All groups share one centre, and each spreads out both ways along 9 directions, with some noise.
(in the rows, 128 means zero)
Some rows, each with its group after it:
[167  64 153  76 113 163 159 172 163 113 183 149 186 161 112  91] => Y
[150 128 196 149 162 145 168 101  83 111 137 108 108  92  94 149] => T
[131  99 111 119 157  83 222 120  82 121 174  80  93  86  93 133] => H
[119  75  96  98 111 163 121 164 169 100 185 120 154 162 146 115] => Y
[ 92 107 131 145 162 133 132 127  97  97 124 126 110 128 111 161] => H
[ 96  91 150 137 160 172 112 126  94 118 165 101 125 142 109 143] => H
[114 105 119 144 103 144 187 169 116  90 174  84 108 122  96  90] => P
[147 127 171 167 137 116 130 153 110  82 156 101 141  69 137 140] => T
[110 125 125  92 153 157 141  97  87 102 126 139 124 132  80 158] => H
[125  97 180 156 182 145 108  68 102 104 109 154 117 146 108 184] => P
[133 144  97 107 121  89 148 113  87 180 172  99 137 116 104  82] => Q
[103 128 114 166 122 110 110 169 135 111 147  98 120 129 156 122] => T
[133 134  83  46 129 143 194 107 146 180 127 106  86 130 115 136] => Q
[111  94 101 116 148 106 167 158 144 139 154  92 101 104 156 144] => P
[114 116 161 159 160 149 132 164 109 136 132  86 118  42 153 139] => Y
[120 106 115  73 145 153 108 165 141  96 150 130 155 133 141 170] => P
[149 148 168 118 151 125 101 100  72 127 133 160 168 148  86 129] => Q
[148 159 129  99 112 140 139 131 150 146  88 146 128 101 136 126] => Q
[152 113 157 194 124  81 139  93 134  80 144 130 114 145 129 141] => H
[ 70  86  85  76 180 136 160 133  94 159 174  84 106 152  98 146] => Q
[115  78 172  76 169 196 138 185 109 137 159 128 163 154  96 124] => Y
[142 155 117 114  90 126  97 123 159 179 151  82 129 164 162  89] => T
[139 167 131  61 134 188  67 144 101  98 140 125 176  95 128 158] => H
[150 135 132  69 133 166 159 156 128 109 131 120 134  62 124 141] => H
[122 108 153 137 131 175 107 121 168 111 107 140 114 145 154 157] => P
[115 126 131 105 153 169 195 122  92  85 116 104  80  59  86 176] => Q
[155 139 111 128 103  90 117  98 137 100 149 139 136 164 126 123] => H
[125 113 104  88 148  91 138 164 163 142 153  90 116 161 160 161] => Q
[146 121 102  48 150 129 177 179 174 145 101 139 123  70 151 169] => P
[189 152 174 128 106 121 176 122 116  94 135 143 143 105  87 107] => P
[129 128 136  71 164 153 149 116  61 134 133 146 144 113  59 135] => Y
[ 77 121 135 140 157 145 154 120 125 163  81 121  67 165 109 138] => T
[164 113 148 146 119 105 161 118 134 121 164 108 130 112 132 119] => T
[ 59  96  86 129 160 136 136 190 115 140 143  78 101 101 147 141] => P
[112  81 115 137 153 104 209 120 109 123 171  86  82 118 101 134] => Q
[123 126 101  49 150 165 145 107  78 156 180  86 134 116  87 122] => H
[120  93 184 125 170 167 172 151 131 158 136  89  96 150 119 142] => Y
[128 135 126  70 164 155 143 155 136 152 150  59  98  95 158 174] => Q
[151 137 134 151  88 119 160 101 159 126 108 144 103 143 118 100] => P
[ 46 104  78 165 145 122  88 123  93 119 146 115 111 172 114 132] => P
[173  81 155 119 155  98 155  76 139 134 188  99 118 135 146 160] => P
[140 132  89  92  98 117 146 122 161 136  88 193 136 160 115 113] => T
[138 126 129 109 122 133 136  94 137 145 123 157 128 177 108 117] => T
[124  71 143 128 154 162 212 105 135 155 152  71  66 111 120 136] => H
[123 152  97 128 103 102 137 126 163 118  66 180 110 140 132 133] => H
[117 113 129 175 145  96 148 118 107 121 176  70  98 104 136 135] => Y
[115  92  89  98 102 210  84 104 158  58 152 152 153 145 135 146] => Y
[ 93 109 106 134 131 151 140 148 137 134 111 122 113 111 141 121] => Q
[103  83 153 159 175 107 182 111 100 145 108 153 100 142  86 137] => T
[130  54 125  97 134 153 140 192 132  81 184 156 196 141  98 107] => Y
[101 150  89  93 138 172 117  82 105 150 105 107  95  99 122 155] => Y
[182 117 152 104 119 115 133 143 163  81 153 140 161 125 142 151] => P
[118 101 138 104 154 175  92 148 118 164 151 116 156  93 149 127] => T
[124  66 142 105 153 181 206 131 131 155 173  66  86 112 124 120] => H
[158 148 141 108 116 106 148  78 119 151 105 173 133 158  90 112] => T
[153  92 186 131 141 189 164  77 144 108 130 122 100 142 114 156] => Y
[149  65 158 126 163 144 148 122 110 161 184 104 148  88 134 120] => T
[171 105 160 148  99 152 162 112 187  93 135 122 108 136 150 134] => Q
[176 189 107 101  76  94 110 129 131  83 136 155 168 118 123 116] => Q
[190 165 191 102 124 134 149  65 104 140 132 131 129 145  90 126] => Y

New rows. What belongs after each?
[108 182 117  99 132 183  89 141  90 118 164  33 104 118 135 144] => T
[130 164 121 111 107 200 114  95  70  89 127 136 148  81  82 115] => Q
[108 121 102 129 123 146 117 135 109 133 160  97 137 120 127 103] => Q
[115 104 121  94 151 113 101 135 133 138 171 114 145 197 133 140] => Q
[151 131 151  90 130 155 166 151 138 172 117 127 134  90 124 114] => Y
[161 166 144 127  96 182 120 111 110  85 130 123 144  70 118 115] => Q
[155 145 147 110 108 183 107  86 115 149 139 135 149 128 107  96] => Q
[127 138  77  79 114 142 109 103 141 131 158 103 119 147 138 142] => H
[189  98 135  77 142  92 193 102 179 141 133 135 117 107 147 174] => P
[136 143 192 149 134 195  55  88 124 102 147  96 122 157 147 162] => Y
[119 123 109 119 145  96  94 122 102 119 173 111 149 136 133 136] => P
[146 109 153 134 143 147 102  65 114 155 187  85 118 146 139 132] => P
[121  97 143  89 175 164 197 136 147 123 122  81  66 102 132 191] => Q
[141 108 102 131 106 144 109  96 123  71 167 132 148 100 133 133] => Y
[124  81  95  77 141 151 161 150 113 149 205  84 144 108 122 102] => Y
[113 123  92  52 132 157 173 128 143 171 103 134 101 161 101 125] => Y
[164 151 113  59 121 148 173 135 140 130 124 115 124  65 128 144] => H
[124 132 108 105 115 183 114  96  96 110 153 122 141 130  97 111] => Q
[125 110 155 211  92 127 106 118 150  84 145 118 123 167 145 110] => P
[ 81 103  67 124 159  99 126 146  84  72 196  71 115 111 126 174] => H
[105 121 118 100 122 178 114 117 137  92 125 134 121 177 110 144] => T
[142 152 139 118 106 215 133  87  89  83 116 143 136  76  83 119] => Q
[137  73 158 148 147 127 193 124 112  55 182 110 114 121  90 149] => H
[101  51 118 131 144 163 141 157 130 105 188  88 128 119 134 132] => Y
[ 87 114 102  61 161 192 107 166  90 124 159 103 145 122 109 151] => P
[137 118 160 163 142 131 114  98 124 110 141 113 110 130 139 151] => H
[144  92 193 149 190 131 149  83 100 139 145 106 107  94 128 176] => P
[127 127 114 120 113 155 105 134 123  70 203  62 128 142 140 139] => T
[174 123 195 139 147 160 167 139 113 120 158  67 118  24 140 142] => T
[120 142 100 153 114 135  67  90 113 100 173  78 127 115 166 144] => Y
[167 166 130  93  87 173  96 110 126  73 160 116 156 116 122 127] => Q
[163 122 187 114 155 149 139 107 114 134 164  89 125 115 129 149] => Q
[174 114 185  69 122 213 200 145 130  88 138 127 131  98  85 130] => P
[137 161 138  85 140 194 136 135  96 127 158  42 102  56 134 148] => T
[ 90 118  89 105 130 163 117 135 123 135 197  47 100 153 140 129] => T
[133 153 104  94 107 148 160 123 135 102  87 152 114  99 102 139] => Q
[124 132 104  98 128 168 150 116 123 124  79 151 116  70 119 147] => Y
[ 64  88 109  84 161 169 128 180 132 140 136 110 117 196 114 142] => Y
[124 127 168 178 146  89 152 170 122 109 109 124 116 104 131 136] => Y
[137 175 142 113 132 143 136  98 128 181  95  94  85 106 146 138] => Y
[142 114 151 130 122 140 149 121 145 149 163  83 106 149 142 121] => Y
[160 169 113 166 117  28 138  68 109 146 140 115 104 120 134 131] => H
[123 108  74 102 128  78 187 144 132 170 118 145 125 104 122 108] => T
[145 171 115 144 116  66 133 124 113 144 123 113 124  97 135 119] => Y
[ 83  94 109 128 155 123 193 151 113 127  93 144  97 122  86 128] => H
[ 70  92  93 126 149 140 181 152 147 145 118  93  61 137 130 142] => T
[115 108 164 102 164 134 152 181  93 135 141 131 153 135  89 121] => Y
[ 93 114  53  91 119 189 103 123 134 107 116 135 126  74 142 145] => Y
[124 177 102 114 131 116  90 115 111 137  92 132 124  98 145 161] => H
[170 126 159 138 110 170 176 125 161 134 144  70  95  58 164 119] => Q
[117  77  81  83 123 149 179 119 167 148 128 146 109 156 118 126] => T
[111 142  99 177  86 114 154  83 123 176 137  86  83 149 125  61] => P
[141 128 148 120 134 175 112 119 116 124 127 116 133  69 136 139] => Y
[162 119 111  76 134 127 144 101  96 159 180 116 158 110 104 105] => T
[121 151  29 100  76  73 149 147 156 115 150 120 118 158 135 103] => T
[ 95 159  91 102 119 146 189 171  95 168 107  98 100  77  98  79] => P
[126 100 157 117 139 116 157 189 140 154 168  92 138 182 124 107] => Y
[128  99  98 104 145 105 189  91  98  76 177  97  99 127  88 161] => H
[149 154 156 128 127 161  77  92 139 125 112 127 129 122 157 159] => H
[111 102  49 113 116  73 186 148 135 117 147 128 119 129 112 107] => Y
[102 147 142 159 135 152 151 127  78 158 125  88 101  88 107  98] => P
[120 147 149 110 163 124 169 122  91 181 124  89  95 104 107 132] => Y
[ 90 150  69  87 140 125 145 126  96 179 106 119 111 110 107 115] => P
[155 139 136 123 120 170  87  72 105 125 184  71 132  93 150 132] => Y
[147  98 112 148 100  72 151 109 160 175 205  73 110 179 155  80] => T
[168 103 131 136 127  67 140 133 119 125 165 166 180 108 122 102] => T
[116 167 107 102 120 134 135  98  88 120 138 105 103 166  85 128] => T
[136 139 141 133 123 126 117 177 139 155 146  90 142 103 167 113] => Y
[159 107 158 148 124  97 187 133 173 109 113 141 101 132 135 144] => Q
[167 119 125  73 114 113 162 121 105 118 166 159 169 158  69  99] => Y
[136 114 146 114 113 164 127 127 133 118 129 154 151 175 101 106] => H
[147 109 143 171 120  99 101  81 164 142 155 111 122 153 178 131] => P
[142 114 155 114 128 179 140  88 111 118 153 113 126 130 108 129] => Q
[108  77 106 124 151 110 139 142 115 117 148 146 148 127 110 130] => T
[148 102 202 168 127 169 130  98 139 151  99 166 133 135 120 102] => Q
[116 120 129  91 127 162 114 162 137 109 125 158 157 179 108 129] => Y
[145 136 114  86 122 137 124 109 138 132 139 138 145 144 126 137] => P
[157 107 140 108 127 168 127 119 114 143 195  80 148  79 148 111] => Y
[104  97 126 125 133 171 122 114 114 155 142 123 128 148 115 103] => Q
[152 130 137 151 133  73 157  88  91 169 177  81 113 117 119  99] => H
[109 129 118 107 114 190 188 180 137 148 116  89  96  82 118  98] => P
[149  84 100 137 112  67 158 134 137 143 198  99 142 130 140  90] => T
[115 143 127 173 134  80 186 107  78 159 110 112  91  89  89 101] => P
[142 120 139  96 135 182 156 121 141 108 138 103 104 111 125 160] => Q
[146 112 148  75 137 160 211 133 141 147  74 171 114 109  84 129] => Y
[131 125 146 145 138  97 137 116 108 186 105 167 144 145 105  90] => Q
[130 155 114 169 123 105  98 102 106 112 160  86 112 101 152 139] => Y
